The rows come from 4 hidden closed curves, with some noise, and rows from the same curve form a group. Each curve winds through 6 dimensions. The rows are also pushed far along 4 directions, which tell nothing about the answers.
In the rows, zero is written as 128.
Known rows, each followed by its group:
[128 176 160  54  99 165 194 115 158 177 188 112 131 138 114 148 138 124
  98 111]
(3)
[133 156 151  79 115 167 175 127 161 175 149 117 131 115 102 156 139 129
 104 120]
(3)
[128 133 103 114 124 123 141 143 144 105 155 118 116 146 129 112 131 113
 154 143]
(3)
[127 141 183 157 121 136 124 119 118 184 145 125 157 144 125 130 149 126
 146 101]
(2)
[125 131 138 109 134 122 129 116 115 108  95 136 111  98 114 122 109 134
  97 114]
(1)
[144 109 142  89  89 174 136 132 129 160 174 124 136 115 149 141 127 113
 213 114]
(0)
[137 131 159 114 101 168 142 118 136 162 145 133 143 116 134 153 123 117
 145 100]
(3)
[123 136 121 112 104 141 129 139 136 148 152 138 144 140 122 148 122 146
 128 131]
(3)
[ 89 146 113 140 115 139 121 146 177 131 199 120 156 165 107 165 133 121
 221 168]
(1)
[114 104 162 190 147 120 102 127  62 133 115 146 153 150 135 128 128 134
 156 107]
(1)
[118 139 128 107 130 157 168 137 153 133 163 114 128 122 112 152 131 104
 144 138]
(1)
[131 103  99 147 116 117  92 146 138 103 139 143 137 138 149 129 137 120
 210 142]
(2)
[123 138  93 134 114 130 120 135 159  98 142 128 126 149 123 123 107 119
 139 139]
(3)
[133  96 142 154 132 133  88 133 112 140  90 142 126 109 140 122 123 134
 165 138]
(2)
[125 124 133 112 131 146 133 137 114 163 138 112 130 131 118 125 139 137
 151 131]
(2)
[134 124 128 119 118 133 146 119 138 138 137 114 137 126 133 136 131 121
 108 107]
(0)
[150 110 170 114 125 163 171 128 108 145 132 136 135  93 145 149 134 102
 128  97]
(3)
[111 144 110 151 138 106 136 140 136 136 149 124 143 158 106 141 138 145
 101 146]
(3)
[116 131 106 156 136  98  89 132 141 112 108 133 123 154 126 107 126 145
 126 160]
(2)
[141 117  95 124 138 109 117 124 117  93 102 132 107 124 149 108 126 133
  99 133]
(1)
[146 130 130 100 124 129 168 139 114 129 139 123 109 116 135 109 127 117
 100 120]
(1)
[156 102  79 122 120 108 113 136 145  68  99 146 106 104 169 116 120 116
 132 145]
(3)
[106 170 138 111 118 147 173 140 163 156 191 104 140 182 101 131 146 110
 138 132]
(2)
[124 102 113 162 137 122  87 130 115 105 107 153 139 136 149 137 131 135
 161 140]
(1)
[123 136 139 113 129 141 141 115 154 155 131 101 140 125 110 143 141 122
 128 116]
(0)
[137  81 119 165 141  94  63 120  76  83  60 158 119 108 158 106 113 144
 139 119]
(1)
[150 108 147 129 129 138 119 120  93 155 116 133 127 107 149 117 139 132
 145 110]
(1)
[126  98  91 137 124 102  85 129 132  77 107 149 121 102 144 142 106 138
 154 146]
(1)
[143 135 151  61 115 206 187 153 140 160 163 119 116 123 121 130 145  99
 175 132]
(0)
[119 130 151 163 158  93 101 108  97 125  70 123 133 116 108 106 128 142
  84 100]
(2)
[132 114 127 145 123 133 121 151 146 126 130 150 137 126 129 147 133 121
 166 145]
(1)
[ 92 128 162 181 144  96  98 117  65 145 131 133 161 163 117 128 126 156
 129  96]
(2)
[151 125 125 103 118 136 132 121 140 145 121 115 119 112 137 114 141 124
 119 122]
(0)
[129 122  90 103 141 118 130 123 168  80  89 113 106 101 115 126 125 117
  93 139]
(0)
[139 174 137  69 118 141 192 111 161 146 169  96 105 136 129 112 146 107
  76 118]
(3)
[125 131 133 112 138 165 143 137 109 140 152 122 121 128 126 126 132 118
 170 138]
(0)
[130 105 120 176 140 100  75 130 113 107  87 137 129 116 131 112 118 133
 158 130]
(3)
[115 129 114 133 139 113  95 120 132 130 121 129 126 113 116 139 132 151
 149 149]
(2)
[149  83 131 118 106 131 104 147 111 123 121 161 132  98 162 147 129 131
 199 130]
(3)
[130 117 131 110 124 135 107 136 130 119 110 136 106 114 132 107 121 126
 164 144]
(2)
[126 137 154 108 107 157 157 126 157 183 163 104 154 142 112 152 150 119
 145 111]
(0)
[141 132 124 115 118 143 131 129 152 150 129 128 131 116 123 143 134 133
 127 136]
(3)
[127 119  94 106 138 150 155 137 159 104 142 111 123 121 122 148 134 109
 137 145]
(0)
[140 142 170 106 130 152 165 116 109 162 153 128 137 105 133 148 144 116
 126  97]
(2)
[174 106 188  92 103 187 142 128 111 191 119 133 127  73 152 127 132 111
 173  91]
(0)
[142 158 127 106 135 156 183 111 146 171 168  95 119 116 127 138 144 118
  77 125]
(0)
[130 137 102 101 116 143 154 152 173  98 149 120 115 149 122 122 135  99
 155 149]
(2)
[110 149  98 130 132  83 105 123 147  62 127 145 117 141 126 121 117 132
 127 149]
(2)
[154  87 116 141 126 105  85 127 116  98  73 150 114  69 151 125 104 136
 143 127]
(1)
[118 162 151 112 134 157 169 111 141 156 159 102 129 116  96 144 124 121
 103 118]
(0)
[ 92 142 134 160 118 117 109 119 125 164 192 118 168 160 120 158 127 148
 170 129]
(1)
[143 164 152 102 123 141 166 102 145 173 146  97 119 113 121 126 134 128
  60 108]
(0)

New rows, each followed by its group:
[122 135 182 131 137 120 152 116  78 165 141 118 138 133 122 118 138 131
 110  92]
(3)
[111 131 114 149 118  98  99 113 124 120 147 125 141 148 133 126 110 145
 138 122]
(0)
[141 103  91 134 144 122 115 131 127  84  84 150 115 116 149 128 130 127
 106 144]
(1)
[120 125 179 137 127 138 141 129 111 173 159 124 149 127 129 144 148 120
 176 115]
(3)
[ 92 134 110 200 129  79  79 142 118 139 160 141 171 187 118 148 132 165
 157 148]
(3)
[100 153 129 180 157 104 135 126 121 126 143 119 142 174 108 126 141 129
  91 135]
(1)
[123 135 114 141 139 118 145 144 123 114 142 126 124 160 132 112 139 117
 120 140]
(1)
[128 128 145 125 149 112 112 110  88 140  96 122 120 107 119 112 129 153
  99 114]
(2)
[135 107 132 143 142 127 124 128  90 150 117 128 133 117 141 127 138 144
 113 122]
(2)
[124 174 127  73 139 141 206 132 149 147 159 100 111 139  88 129 142 126
  47 130]
(3)
[ 96 152 127 145 129 112 102 127 160 130 149 122 147 152  96 141 137 136
 177 148]
(2)
[154 123  75  87 135 121 160 138 150  65 107 122  94 111 141 106 132 105
  89 135]
(2)
[128 144 166 148 128 141 131 125 103 164 143 137 133 126 128 129 120 131
 129 118]
(0)
[153  72 122 110 113 165 120 164 122 124 117 153 125  83 149 147 130 113
 223 139]
(3)
[110 133 115 150 135  92  80 120 126 114 123 152 129 133 135 133 121 159
 145 162]
(2)
[119 140 135 114 155 138 150 121 127 146 120 115 119 113 104 139 133 139
  85 137]
(2)
[ 88 150 139 171 132  92 111 121 103 121 146 132 151 176 110 129 110 146
 103 120]
(0)
[114 156 101 103 124 127 147 125 192 126 148  95 130 148 102 137 142 125
 109 141]
(0)
[130 118  99 137 118 104  90 123 147  63  83 155 117 114 137 124  89 130
 115 135]
(3)
[146 128  92 108 117 126 162 132 160 106 136 122 116 125 139 132 129 114
  85 136]
(0)
[101 158 142 150 140 107 129 125 120 135 151 110 135 161 104 110 132 133
 126 131]
(1)
[131 160 112  75 116 153 188 138 166 147 192  97 127 158 113 129 158 110
 131 131]
(2)
[140 120  71 146 144  99 113 125 151  70 103 134 104 108 143 123 115 125
  98 160]
(0)
[ 98 110  91 160 138  95  86 141 119  79 135 147 142 142 125 149 118 143
 181 152]
(2)
[131 130 145 117 143 113 152 123 113 112 121 123 114 115 130 114 136 116
 107 119]
(3)
[ 83 150 174 192 134 108  79 112 107 177 136 135 180 171  98 154 131 166
 141 122]
(1)
[103 161 129 129 122 123 143 136 149 123 162 118 139 176 102 126 134 122
 134 133]
(2)
[107 127 156 163 151 102  75 107  89 158 107 129 147 120 111 134 128 166
 139 121]
(2)
[117 155 114 142 123  82 135 127 138 130 158 113 130 137 113 121 119 142
  98 135]
(1)
[139 151 144 108 131 107 152 109 135 149 123 120 125 118 127 134 148 138
  67 121]
(3)
[129 120  96 131 128  99  96 135 116  74 103 148 107 136 146  99 104 136
 129 145]
(0)
[136 112 136 125 124 151 113 118 125 149 126 125 132  95 138 143 130 127
 177 126]
(1)
[115 144  80 121 148  94 102 122 151  89 114 122 109 121 113 126 126 151
 110 166]
(2)
[109 123 102 153 126  94  85 117 129  91 131 129 135 133 129 130 103 139
 152 130]
(0)
[151  96 172 169 143 129 108 119  78 158  81 133 137  90 142 119 133 129
 138  91]
(3)
[133 137 151  81 121 129 158 125 121 125 133 129 117 116 134 128 127 126
 112 114]
(3)
[129 118 149 156 136 119 141 121 104 117 115 144 140 119 139 142 121 122
  99 105]
(3)
[149 102 168  94 125 189 171 140 105 185 134 115 139 115 135 139 153 108
 152  95]
(0)
[125 144 181 118 153 162 174 122  83 169 121 114 125 129 107 118 135 124
  78  97]
(0)
[122 121 142 142 144 108  93 113 100 120 100 151 119 106 137 129 117 151
 124 135]
(2)
[105 115 109 168 154 103 104 117 124 101 111 120 140 133 115 139 124 134
 121 130]
(0)
[111 116 156 197 129 124  82 121 118 158 134 138 162 124 127 157 120 139
 188 126]
(0)
[134 138 154  93 120 160 145 135 122 153 136 123 120 134 121 110 133 122
 140 120]
(0)
[174 103 130  86 130 164 154 131 129 136  94 121 108  72 141 116 147 103
 137 111]
(2)
[122 125 106  96 138 119 143 126 124  80 107 117 107 131 118 110 121 123
  91 123]
(0)
[124 141 134 115 126 137 128 128 150 147 140 111 133 136 110 122 145 124
 152 126]
(2)
[126 121 102 172 142  88  90 129 129 105  89 138 130 149 131 112 135 143
 100 145]
(0)
[147 137 141 107 126 129 176 133 109 144 144 116 113 121 130 109 135 121
  85 110]
(1)
[126 150 126  96 146 133 179 124 127 123 135 105 118 126 103 122 143 118
  75 108]
(2)
[100 159  92 142 111 100 110 132 156 130 163 136 153 179 109 153 121 163
 103 152]
(3)
[135 103 134 144 114 162 128 146 110 150 153 134 148 129 139 145 123 115
 180 115]
(3)
[100 165 116 123 144 105 168 117 125 115 147  99 132 183 100 119 132 137
  24 117]
(0)
[128 123 148 163 149 102 101 109  99 145 103 136 139 103 132 139 140 149
 116 111]
(2)
[119 159 151 111 129 150 139 116 149 181 148 101 133 136 102 129 144 129
 137 125]
(0)
[128 140 126 102 122 138 128 134 132 123 130 126 115 143 121 104 123 128
 139 137]
(0)
[130  88 110 126 160 125  97 126  90  63  64 140 100  86 137 105 104 124
 145 130]
(0)
[108 129  59 146 131  71  61 132 172  57 124 151 121 135 134 136 121 147
 178 185]
(2)
[139 129 122 114 156 112 147 109  81  94  87 128 100 117 136  99 120 135
  26 104]
(1)
[123  73 143 174 149 102  36 121  77 113  53 161 135  72 138 134 110 158
 200 127]
(2)
[105 132 151 165 131 103 103 109 128 150 119 115 161 151 104 138 137 145
 110 106]
(0)
[129 125  97 106 129 153 142 139 144 111 147 134 124 145 139 139 140 116
 139 149]
(1)
